There are 5 ways to turn a row about zero (a turn may also mirror it). The second row of each pair is the first, turned, with some noise. The first 45 pairs use one turn. New pairs use 2 turns, one after the other, and a turn may come again.
Some pairs, each with its turns in order after it:
[48,-46,-12,46,43,-25,-1,17]
[7,46,15,-4,-52,-39,-23,45]  j_556

[-33,36,1,8,-36,36,-19,45]
[10,-17,41,-4,49,44,-21,-25]  j_381

[-29,44,46,52,35,9,-12,30]
[-27,26,3,27,48,-20,70,-8]  j_872

[44,41,8,-33,39,6,5,-35]
[33,11,4,37,-24,-60,-26,3]  j_381

[37,27,-40,27,48,35,24,-51]
[9,33,-64,14,-32,-60,-20,-27]  j_143

[-39,-50,44,19,-9,16,19,-4]
[-2,2,-49,19,42,24,-37,18]  j_841

[33,32,-21,26,-50,-2,-23,29]
[47,9,41,-41,22,7,18,-26]  j_381

[-23,35,-42,-14,-52,28,-22,29]
[25,41,69,-1,-7,7,-12,32]  j_841

[19,-1,4,-2,-22,10,35,-45]
[-5,-7,3,-15,42,30,30,-21]  j_841

[-52,29,36,-26,28,-32,-16,17]
[-11,-27,-20,51,39,-44,21,-9]  j_556

[-21,34,14,50,-47,21,30,46]
[44,2,15,54,48,30,43,9]  j_872

[21,-32,-7,38,13,-23,43,-52]
[-58,42,26,-4,-40,17,10,25]  j_556

[-44,41,-40,4,-3,43,4,-22]
[15,29,-15,45,41,33,-25,-31]  j_381

[-33,35,-30,-32,48,-4,-34,-15]
[-64,-19,18,-40,3,16,9,-33]  j_872

[2,48,-17,-38,-39,-14,-3,7]
[58,1,11,1,39,-3,-13,25]  j_381

[-39,51,22,14,23,-11,37,17]
[-16,13,-58,27,16,-15,42,-10]  j_556

[29,-13,0,-35,-52,32,-24,-20]
[21,15,28,-27,0,-34,51,34]  j_143

[-3,8,-10,0,-2,32,3,-39]
[4,41,-1,31,-5,9,-12,-7]  j_381

[-21,9,-41,-14,-45,39,48,18]
[-8,29,15,27,77,18,22,11]  j_381

[-53,16,30,30,-38,46,47,46]
[-6,28,21,-30,51,22,-74,46]  j_143

[-23,43,37,-1,-38,-32,-42,6]
[-38,13,17,-45,23,49,36,-16]  j_143

[-33,7,28,26,7,25,-10,36]
[-5,-1,-26,27,42,0,38,-11]  j_872

[36,-12,-2,5,15,4,36,-17]
[7,35,-10,-7,-35,5,-1,29]  j_872

[9,19,42,-28,-8,-31,-22,-13]
[35,-14,-9,-5,23,-51,12,-6]  j_841

[31,15,-35,15,-34,-4,10,8]
[29,23,15,-18,26,-8,31,-12]  j_381

[-43,1,-18,-39,37,-48,15,25]
[-50,-46,9,24,-38,29,-21,2]  j_143

[16,-7,21,41,-49,47,-9,4]
[37,44,24,-39,31,25,5,-8]  j_556

[29,42,-12,-47,29,28,-13,-50]
[-10,-6,17,-16,-2,-19,90,15]  j_841

[22,-37,-30,28,38,-28,5,49]
[15,14,-7,-13,-48,-46,-11,53]  j_556

[27,-46,-42,43,-35,38,-15,46]
[-14,10,46,-14,7,36,79,-40]  j_381

[30,-20,44,50,-20,35,47,3]
[18,73,27,-28,-13,15,48,-7]  j_556

[2,24,-1,7,45,22,21,-18]
[-15,-25,-9,23,-15,19,42,8]  j_841

[-41,-28,-32,52,-30,41,32,5]
[39,-9,22,-31,20,-26,-75,-1]  j_143

[41,41,4,-45,43,-52,-40,51]
[52,-39,-23,80,-29,-33,-28,16]  j_556

[41,-7,35,33,-30,15,-11,34]
[49,35,-4,-4,34,32,17,17]  j_143

[4,-28,-22,1,-30,-1,-21,-46]
[9,33,-12,-52,15,17,13,-3]  j_841

[-18,10,-45,27,-28,-8,12,39]
[10,5,44,2,-26,32,-44,-4]  j_841

[43,53,50,-34,23,-14,-14,-47]
[2,40,36,-36,-47,-46,23,-50]  j_872

[28,-2,6,24,3,-13,47,43]
[-24,-23,17,32,-3,7,-29,-43]  j_841

[21,14,30,34,-1,33,-39,40]
[29,14,-42,-28,36,35,12,25]  j_143

[-7,40,15,41,-17,-23,44,46]
[37,9,27,10,38,5,55,38]  j_872

[-51,-9,-28,-9,-22,16,-16,-41]
[-18,-4,10,6,28,32,-51,-33]  j_872

[-15,-4,46,-36,42,48,36,37]
[18,-4,-5,-6,-18,-54,51,-65]  j_556

[-52,1,-33,14,10,35,45,-40]
[-22,43,2,-4,29,69,-25,0]  j_872

[-10,45,37,-29,53,11,30,-51]
[-79,25,-38,32,11,-37,3,-1]  j_143

New pairs. What belongs after each?
[-48,-32,31,41,28,-21,31,18]
[-21,-5,-5,19,-69,28,-4,-47]  j_143 j_381

[40,51,6,46,7,-22,21,-38]
[-7,4,29,-49,32,-22,-60,10]  j_872 j_381

[-21,-15,-26,-46,45,53,-29,-7]
[60,11,-7,-18,47,-11,-36,-37]  j_381 j_143

[-43,5,41,-37,-3,-14,-32,-49]
[-14,-37,-26,27,56,-13,-21,-40]  j_556 j_143

[-14,43,39,4,-15,36,30,-35]
[-22,-24,-53,46,20,-29,-9,-3]  j_143 j_556

[-23,-16,-39,-8,35,13,31,-39]
[-18,-9,29,13,30,2,-20,61]  j_143 j_556

[36,-6,2,53,-19,10,-30,-47]
[32,30,-30,16,-13,-66,-2,13]  j_143 j_381

[22,-9,-49,46,-13,-25,38,-29]
[-6,-38,65,-27,13,19,-24,-25]  j_872 j_381

[-48,-9,-43,18,21,-13,-45,-43]
[45,20,-6,-45,-33,-60,-13,0]  j_381 j_143

[-47,25,7,-21,35,42,-25,29]
[-3,-24,1,28,-41,-24,21,-58]  j_556 j_143

[16,37,-33,-46,-25,-35,-3,-37]
[-38,17,28,17,-15,59,31,-31]  j_556 j_381

[-39,-17,39,-26,-32,50,48,-13]
[-38,-9,-17,19,63,1,57,-20]  j_381 j_872

[30,-51,20,-6,25,22,-31,19]
[-9,-39,34,9,9,25,-39,41]  j_872 j_872

[47,-42,27,-41,7,44,-46,10]
[70,20,-18,46,38,-36,2,3]  j_381 j_872

[10,-24,18,-47,8,26,43,-52]
[-42,4,37,-14,36,29,42,-31]  j_556 j_556

[-37,11,-35,-24,39,17,-19,44]
[27,25,23,27,14,-19,-68,-1]  j_841 j_841

[-21,14,-15,-48,-51,-50,19,10]
[-1,-10,-44,-31,-25,-73,3,-19]  j_841 j_872

[43,-14,6,40,15,20,-21,18]
[-6,17,57,19,14,25,-13,-9]  j_841 j_872

[-48,-41,27,48,-28,21,43,-35]
[18,14,3,36,-85,-11,50,-5]  j_872 j_841

[30,10,14,11,4,-38,47,-43]
[-34,3,15,-15,-57,45,9,-16]  j_381 j_143

[-49,45,37,-42,-5,8,-46,1]
[-27,-32,-46,58,-30,-34,0,-23]  j_381 j_872

[6,9,53,40,39,18,-32,46]
[-10,40,-32,-13,22,36,-29,66]  j_841 j_556

[-26,26,19,-18,-21,-28,38,9]
[14,-23,-14,11,-16,-51,-27,3]  j_381 j_556

[15,-26,13,44,46,44,38,-3]
[-7,24,-57,-21,19,33,-47,7]  j_381 j_381

[-25,22,-5,25,30,-25,20,35]
[-17,-15,-31,-52,-17,2,7,23]  j_381 j_841

[-18,-3,-51,-12,0,-12,48,-46]
[5,-20,-25,-2,46,50,-36,-24]  j_556 j_872

[33,29,23,1,5,17,47,-17]
[47,-15,24,23,-40,8,12,-6]  j_143 j_841

[-48,34,50,9,-28,-26,48,-39]
[20,14,24,-3,-69,-50,8,53]  j_381 j_841

[24,12,-29,20,-28,-49,-42,-31]
[30,-23,1,12,-49,57,-8,-18]  j_381 j_556

[-50,-4,8,44,24,-19,-19,-47]
[35,-14,-7,-49,-48,34,-29,-1]  j_841 j_556

[33,-3,13,-36,17,-14,-35,-34]
[-31,2,31,34,-44,3,-10,-11]  j_841 j_143

[13,17,19,-11,-30,21,12,52]
[2,-34,52,10,27,-8,-9,-17]  j_143 j_381

[10,-7,21,-33,51,28,-28,42]
[-17,-29,27,-57,10,48,-16,13]  j_872 j_841

[-10,35,5,-35,-26,34,-34,23]
[20,9,14,-3,12,-39,57,17]  j_841 j_872

[52,-37,-14,4,39,36,-5,13]
[10,-23,-27,-56,20,35,5,38]  j_872 j_556

[-46,13,-16,5,-23,41,-47,-37]
[25,34,-48,-47,23,-33,7,12]  j_381 j_143

[-1,44,-1,19,-26,-20,-3,14]
[3,-18,-11,2,16,20,-3,-49]  j_143 j_556

[-48,-50,14,-7,45,-47,7,38]
[21,-20,13,-36,55,-36,1,64]  j_556 j_872

[12,-12,-4,-20,-41,48,23,-20]
[7,24,10,15,27,-4,62,-8]  j_381 j_872

[51,-4,34,-21,-38,14,39,6]
[15,67,11,17,23,-31,-6,27]  j_556 j_143

[3,-45,37,-32,-53,51,14,-18]
[-5,-55,-35,41,0,-30,-38,-51]  j_841 j_381

[-42,27,-5,-23,-45,30,-21,-9]
[-3,-35,9,-2,24,-48,-17,44]  j_143 j_841

[-32,-51,-40,-23,-1,48,47,42]
[-24,-14,78,42,-41,-24,27,33]  j_556 j_143

[47,-51,32,-22,-33,-22,-53,-47]
[20,32,-63,69,35,-39,1,-6]  j_556 j_841

[26,-20,-11,50,35,-27,-24,-30]
[-23,-1,-13,-56,14,56,12,-2]  j_556 j_143

[-20,-6,-11,-42,-7,-9,2,3]
[3,-13,29,4,30,20,-7,15]  j_143 j_143

[43,-41,-15,35,50,-12,23,-10]
[-54,-33,2,-48,28,26,-10,-12]  j_841 j_556

[-5,-5,-20,-23,45,-18,-34,-16]
[16,-11,-5,-11,39,4,30,44]  j_841 j_381

[-46,-45,23,51,16,-11,-12,-6]
[5,18,-7,48,29,63,-4,15]  j_381 j_381

[18,-20,40,-16,-21,-52,2,18]
[-12,-6,-14,50,13,6,-33,-44]  j_556 j_841

[16,5,48,38,-6,10,27,-35]
[-5,29,3,9,32,-18,-61,-22]  j_556 j_381

[-8,-2,16,-41,3,35,35,47]
[-12,-59,30,-23,21,19,12,-30]  j_143 j_381

[-35,-29,-23,31,2,22,-26,30]
[-33,-11,-27,15,-4,29,25,-45]  j_872 j_381

[33,11,38,-29,4,6,8,-5]
[-16,-12,2,38,-3,3,-24,-39]  j_841 j_143

[33,-28,44,-45,30,11,20,13]
[-5,7,-10,37,30,11,43,59]  j_143 j_872

[-27,29,-6,25,-51,-7,30,38]
[-10,-16,6,45,36,-42,41,-16]  j_556 j_381

[42,-15,-22,52,48,39,34,-38]
[9,39,-4,17,29,87,-35,-15]  j_841 j_872

[-7,-9,46,25,-20,-4,47,-1]
[-55,-36,0,-18,-4,22,0,16]  j_381 j_143

[-43,-26,-16,-39,9,-51,16,17]
[-12,-15,19,-32,-4,-39,37,53]  j_556 j_556

[4,-10,-40,46,49,-5,48,26]
[55,-5,-15,-56,-5,-9,44,-34]  j_143 j_143

[18,20,48,19,5,10,10,51]
[21,28,2,-23,14,-64,10,-16]  j_556 j_381

[37,43,-6,-2,-23,-35,24,32]
[17,29,47,5,34,12,-41,-15]  j_143 j_381

[-51,-25,-7,-29,10,-43,-45,-28]
[-51,-23,-14,-40,22,-38,-34,-30]  j_872 j_872

[14,-47,20,-11,-39,-41,0,-3]
[35,21,19,3,2,-29,54,-6]  j_556 j_556

[15,49,-50,25,27,23,20,-3]
[-2,3,20,-63,-47,-2,28,-13]  j_143 j_143

